The same things were measured in two ways. Each way mixes the same 11 hidden numbers, adds some noise and spreads widely along 8 directions of its own, which tell nothing about the thing.
In the rows, 128 means zero.
Some things both ways: the first way, then the second way.
[169 123 168  86  89 142  95 156 148 125  92 191 112 131 146  99 124 118
 156 154 164 107  80]
[109  99 137  80 124 123 177  67  69 125 181  74 123 112 130 132  67 104
 133 121  92]

[133 160 139 133 114  83 176 138 189 106  81 160  96 155 142 148  75 138
 191  85 154 117 102]
[ 76 179  81 161 105  93 155 113 132 108 128  91  89 111 137 155 136 127
  91 149  86]

[102 145 106 185 109 150 134 156 119 156 105 148  71 106 206 166  99 108
 123 126 135  95 151]
[133 192 112 152 131 169 107  92 116 123  71 142 112  90 100 191 107 188
 101 112  98]

[147 182 160 152 151 119 140 115 138 142 142 183 154 140 107 150 126  81
 171 147 106 138 122]
[124 191 124 151  91 165 127  97 115  88 105 149 151 120 102 135 167 130
 113 135 159]

[163 158 124 182 107 153 122 137  87 134 187 142  72 136 115 151 150 108
 143 207 149  86 143]
[117 113 139 150 103 111 119 162 180 139 112 115  92 178 152 110 164 184
 159 154 104]

[129 156 146 172 117 131 131 125 177  79 135 132  66 146  93 160  77 161
 180 112 133 111 149]
[136 169 130 137 103 164 148  93 114 134 113 153 168 108  97 117 121 118
 127 142 156]

[154 130 156 129 175  93 148 118 164 152 125 166 143 112  77  86 115  55
 193 113 142 161 120]
[112 159 130 181 128 148 146  47 129 130 103 131 144 124 132 116 138 171
 144 112 132]

[130 150 165 143 107 195 120 129 141 112 123 102  95 126 133 138  97 160
  88 145 132  95 137]
[116 108 130 129  77 145 105 140 135  83  72  77 185  95  75 134  35  46
 131 119 150]

[139 158 135  92 164 101 144 116 123 154 164 160 137 144 121 141 137  96
 114 144 123  98 104]
[120 102 105 111 131 157 118 128  87 158 138 106 100 107 133 124 100 130
 107 138 125]

[133 103 119  55  97 149 131 122 186 167 100 116 115 123 104 106 120 175
 113  75 143 141 116]
[128 101 111 112 158 123 149  83  95 134 163 127 104 142 153 121 119 150
 140 134 122]

[161 137 140 100 147  84 130 155  94 122  88 160  77  80 153 129 113 142
 105 176 145 107  63]
[140 136 128 119 177  75 147 198 120 111 156 208 135 142 117 150 136  61
  92  94 144]

[130 129 122 116 122 115 110 119 160 130 124 155  98 116 146 134  95 101
 149 125 152  92 127]
[114  98 133 128  73 122 126 148 130 140 149 128 101 149 118 124 156 143
 132 179 120]

[156 152 164 110 119  97 156 154 137 119 146 170 120 151 149 149 130 116
 167 127 142  94  92]
[132 161 116 127  91 134 125 167 135 134 119 108 117 129 131 121 132 134
 134 146 123]

[140 129 122 182 116 113 125 160 115 153  87 140 108  91  88 129 100 115
 174 150 162 132 125]
[ 72 123 124 146 117  62 176 173 108 102 164 117  94 161 134 152 155 108
  96 125 108]

[146 160 160 140 151 100 162 150 102 102 140 181  83 111 134 169 125  83
 183 171 145 110 106]
[158 135 151  85 136 129 139 151  83 160 175 128 130 134 173 102 133 155
 126 101 137]

[135 154 103 149 121 141 170  89 133 170 177  85 119 123  81 174 115 164
 166  94 137 126 161]
[129 140 133 114 106 102 132 133  87 120 157 133 132 135 123 164 125 140
 135 110 149]

[146 142  94 131 173 103 119  95 126 169 171 133 129 108 106 105 120 100
 101 166 107 128 153]
[147  99 144 137 129 111 124 160 146 130 114 173 147 157 117 126 150 107
 117 134 164]

[137 123 112 119 169 145 149 137 115 156 188 101 100  94 117 132 154 136
  64 152 135 168  93]
[150 159 158 104 126 154 144 122  89 116 162 145 159 133 133 115 152 118
 106 138 154]

[174 126 121 155 121 148 120 103 118 181 133 131 171 144 114  68 156 165
 107 140 106 125 147]
[106 149 101 154  81 121 209  57  53 134  60 109  97 118  94 214 114 125
  57 106  98]

[157 180 109 124 175  80 178 119 141 102 186 161  93 141 109 153 128 131
 155 177 123 161 118]
[213 103 142  76 101 128 130 113 127 218  78  91 157 174 140 105  45 143
 242 103 204]

[129 152  89 103 186 101 131 138 122 146 198 146  93 124 114 125 115  93
 100 188 129 127 141]
[129 107 142 128 132 116 143 160 156 147 133 108 147 136 115 129 133 103
 145 169 143]

[134 129 112 145 157  98 198 109 155 117 184 128 123 163  54 141 139 144
 171 104 148 165 105]
[120 170 141 130 137 140 148 113 125 154 128 128 125 122 134 132 178 149
 107 122 135]

[131 108 123  95 102 108 164 154 159 112  43 164  75 128 158 110  91 197
 140  89 161 131  74]
[107 136 100  93 152  72 156 158 127 158 134 142  90 112 139 172 132 118
  62 102 108]

[134 148 137 131 147 181 102 161 100 113 142 159  69 112 162 122 111 103
 108 216 162 104 135]
[142 147 182 120  67 127 153 137  92 119 143 106 212 128  56 166 121  52
 166 150 205]

[157 136 145 116 152 102  95 139 133 150 103 140 112  60 115 110  91  94
 140 157 147 132 105]
[100 152 102 151  74 150 120 124 124  94 100 134 150  84  85 134  94 102
  97 146 125]

[129 129 126 161 129 156 140 159 101 170 153 127 186 150 101 107 140 146
  98 152 132 141 116]
[144 118 141 105 159 152 109 165 114 134 189 146 157 141 152  51 143 100
 154 133 179]

[ 87 155 132  77 117 142 159 100 189 101 119 124  92 142 126 184  45 150
 120  96 143  97 118]
[ 95  96 118 116  82 131 138  93 137 100 163  91 140 110 118  98 103 122
 166 171 101]

[ 96 113  89 177 168 101 216 162 110 196 158 117 160 142 110 139 166 132
 111  65 119 171 111]
[173 204 150 167 214 203 111  75  99 135 118 170 179 123 110 124 111 162
 193  99 179]

[106 138 103 195 131 104 141 124 134 113 114 159  91 128 127 158  94 120
 135 138 123 114 132]
[108  76 140 109 149 110 120 176 157 123 149 136 105 141 148 111 144 119
  81 141 102]

[164 173 129 209 140 119 159 102  86 136 133 138  93 128  95 153 139 128
 163 169 132 103 138]
[112 129 120 131 125 102 118 148  92 124 169 138 115 140 164 116 138 135
  84 121 150]

[109 149 118 165 132 113 179 138 150 122 144 139 100 157 158 160 128 130
 100 114 114 114 115]
[127 107 115 122 146 134  99 167 163 133  95  82  97 134 162 107  95 133
 107 134 100]

[129 147 109 114 136  88 142 131 158 165 100 178 103  90 158 134  87  80
 162 126 120 142 140]
[140 185 144 122 112 103 130 157 126  96 113 158 159 136 109 182 153 117
  93 111 169]

[154 168 131 153 126 129 121 135  91 166 200 174 140 171 147 131 124  99
 126 181 124  79 121]
[105 158 131  76  94 136 147 170  91 169 134 115 108  93 121 149 137 127
  45 111 124]

Other things, the second way, with their names:
<48>: [ 82 171 116 132  99 114 111 163 198  63 165 181 125 112 126 103 198 136
  84 184  95]
<16>: [143 118 146 122 172 127 104 172 140 102 130 143 175 125 110 136 128  54
 103 128 175]
<124>: [126 133 164 101 111  88 142 157 136 141 130 101 141 138 126 173 150 116
 106 116 152]
<203>: [135 151 104 143 156  95 134 168 150 143 153 148  44 167 194 119 210 197
 132 124  67]
<98>: [112 127 129 146  70 119 203  97 113 138  90  55 106 180 140 125 132 146
 156 146 114]
<374>: [107 146 110 127 102 123 139 128 137 100 121 117 134 145 132 109 129 120
 127 140 157]
<316>: [112 102 133 109 121 124  97 195 162  90 122 103 147 100  87 146  96  70
 132 136 114]
<355>: [147 196 149 140 139 156  68 189 142 109 128 151 205 101  99 133 138  91
 120 138 220]
<80>: [121  95 145 123 139 112 134 108 167 127 139 124 135 141 128 113 139 119
 150 144 122]
<182>: [169  92 147 118 116 123 120 135 121 134 106 131 150 174 131 101  71 123
 184 107 162]
<8>: [131  90 133 121 125 135 118 124 137 145 118 151 148 124 108 122 101 124
 129 143 156]
<152>: [128 141 134 130 146 120 114 116 125  90 115 107 118 132 143 156 129 119
  86 113 108]
<165>: [129 128 131 132 109 161 131  87  90 131 126 130 130 126 123 135 165 135
  85 155 155]
<136>: [174 147 104 182 141 158 121  95 177 132  64 177 112 138 119 132 146 207
 214 134  79]
<208>: [132 167 127 192 130 151 150  64 122 111 102 180 124 112  72 183 151 157
 153 136  72]
<26>: [ 89 124 109 121  84 121 126 187 152  67 124  57 126 101 113 144 125  79
  81 187  88]
<312>: [155 111 129  95  67 132  99 150 148 140 133 111 129 144 147  93 133 155
 173 148 143]
<395>: [ 99 101 114 138 154  82 126 200 194 114 114 144 114 150 115 123 114  94
 144 126 119]
<311>: [116 156 120 144 128 117 168  86 117 136 125 157 142 124 101 146 126 146
 174 100 138]
<138>: [148 199 140  94  49 169 118 120 110 172  93 127 210  71  71 132  71 119
 161 106 214]
<298>: [126 181 110 149  68 125 173 130 117  77 116 144 143 121  99 146 155  93
  99 170 113]
<245>: [131 146 106 158  82 131 137 162 138  95  75 151 130 154 106 119 123 108
 138 130 137]
<36>: [183 185 109 123 141 166 178  39  43 188 105 118 124 116 140 143  90 163
 154  94 131]
<242>: [112 150 111 141 112 151 116 106 115 111 130  79 128 117 136 127 124 135
 121 162 136]
<352>: [120  98 131 125 143 101 144 128 139 113 154 135 103 150 133 140 156 152
 160 127  90]
<225>: [121 151 118 170 145 119 152  88 173 134 113 155  97 149 135 139 194 204
 178 134  86]
<74>: [120 176 105 122  63 139 157  93  94 126 129  81  98 139 153 122 121 177
 125 166 109]
<189>: [143 176  89 118 128 170 106 120 125 161 130 107 102  89 164 106 129 182
 113 155 105]
<284>: [130 164 115 134  91 155 145 132 118 176 120 163 124 134 129  88 172 158
 142 130 167]
<267>: [130  92 110 160 140  95 183 101 140 162  65 145  58 181 115 159 132 143
 167  93  73]
<106>: [135 108  85 125 124  83 142 137 101 123 111 119  77 146 167 149  80 132
  89 110  89]
<380>: [114 109  93 193 137 111 112 116 227  65  89 170 123 147  88 127 138 109
 184 184  93]

Some of these things the first way, each followed by its name:
[147 189 105 137 135  51 127  96 155 116 138 174 129 138  79 176  93 126
 175 163  99 117 133]
<380>
[144 134 130  99 160  92 191 138 110 129  84 192 121 131 137 121 167 110
 115 166 144 148  61]
<242>
[107 148  88 140 167  88 134 123  98 146 135 160 114  98 196 154  85  75
  92 181 137  88 116]
<208>
[134 113 115 198 128 132 165 137 133 125 109 142 147 153  84 113 161 190
 151 107 113 168 137]
<16>
[137 159 129 112 104 123 164  96 168 131 112 100  78 134 175 159 102 183
  95  82 108  79 131]
<106>
[114 200 119 128 181  66 189  79 142 127 199  91 119 116  84 221  89 129
  96 129  89 117 108]
<245>
[153 126 135  90 127 117 128 135 171 162 141 199 137 146 153  81 117  63
 185 123 143 126 141]
<124>
[ 97 123 148 139 130 146 203 151 114 130  71 142 123 145 139 145  95 197
 122  76 142 132  80]
<311>
[ 90 164  95 211 154 144 179  86 116  86  96 167  92 164 142 169 117 148
  95 172 109 118 145]
<165>
[123 116 102 108 114 116 145 129 140 128 102 138 109  87  85 155 105 140
 163 141 163 153 115]
<352>
[132 113 140 122 150 190 160 172 108 160 143  96  72 108 141 112 154 155
  85 116 158 141 114]
<355>
[127 150 128 141  87 203 129 124 148 114 151 103  98 131 139 161  97 177
 131 144 147 117 156]
<312>
[120 150 120  98 123 154 135 137 121 122 158 109  80 100 154 174 102 150
  97 166 136  97 142]
<136>
[135 158 115 107  67 117 135  81 226 138 129 160 124 172 160 139  94  89
 165  97 120  76 170]
<152>
[141 154 149 187 133 128 209 128 105 109 165 153 140 201  95 148 179 173
 125 137 103 132 101]
<98>
[122 166 145 178 135 137 166 135 146 143 175 135 143 170 121 151  72 155
 193  78 124 128 151]
<138>
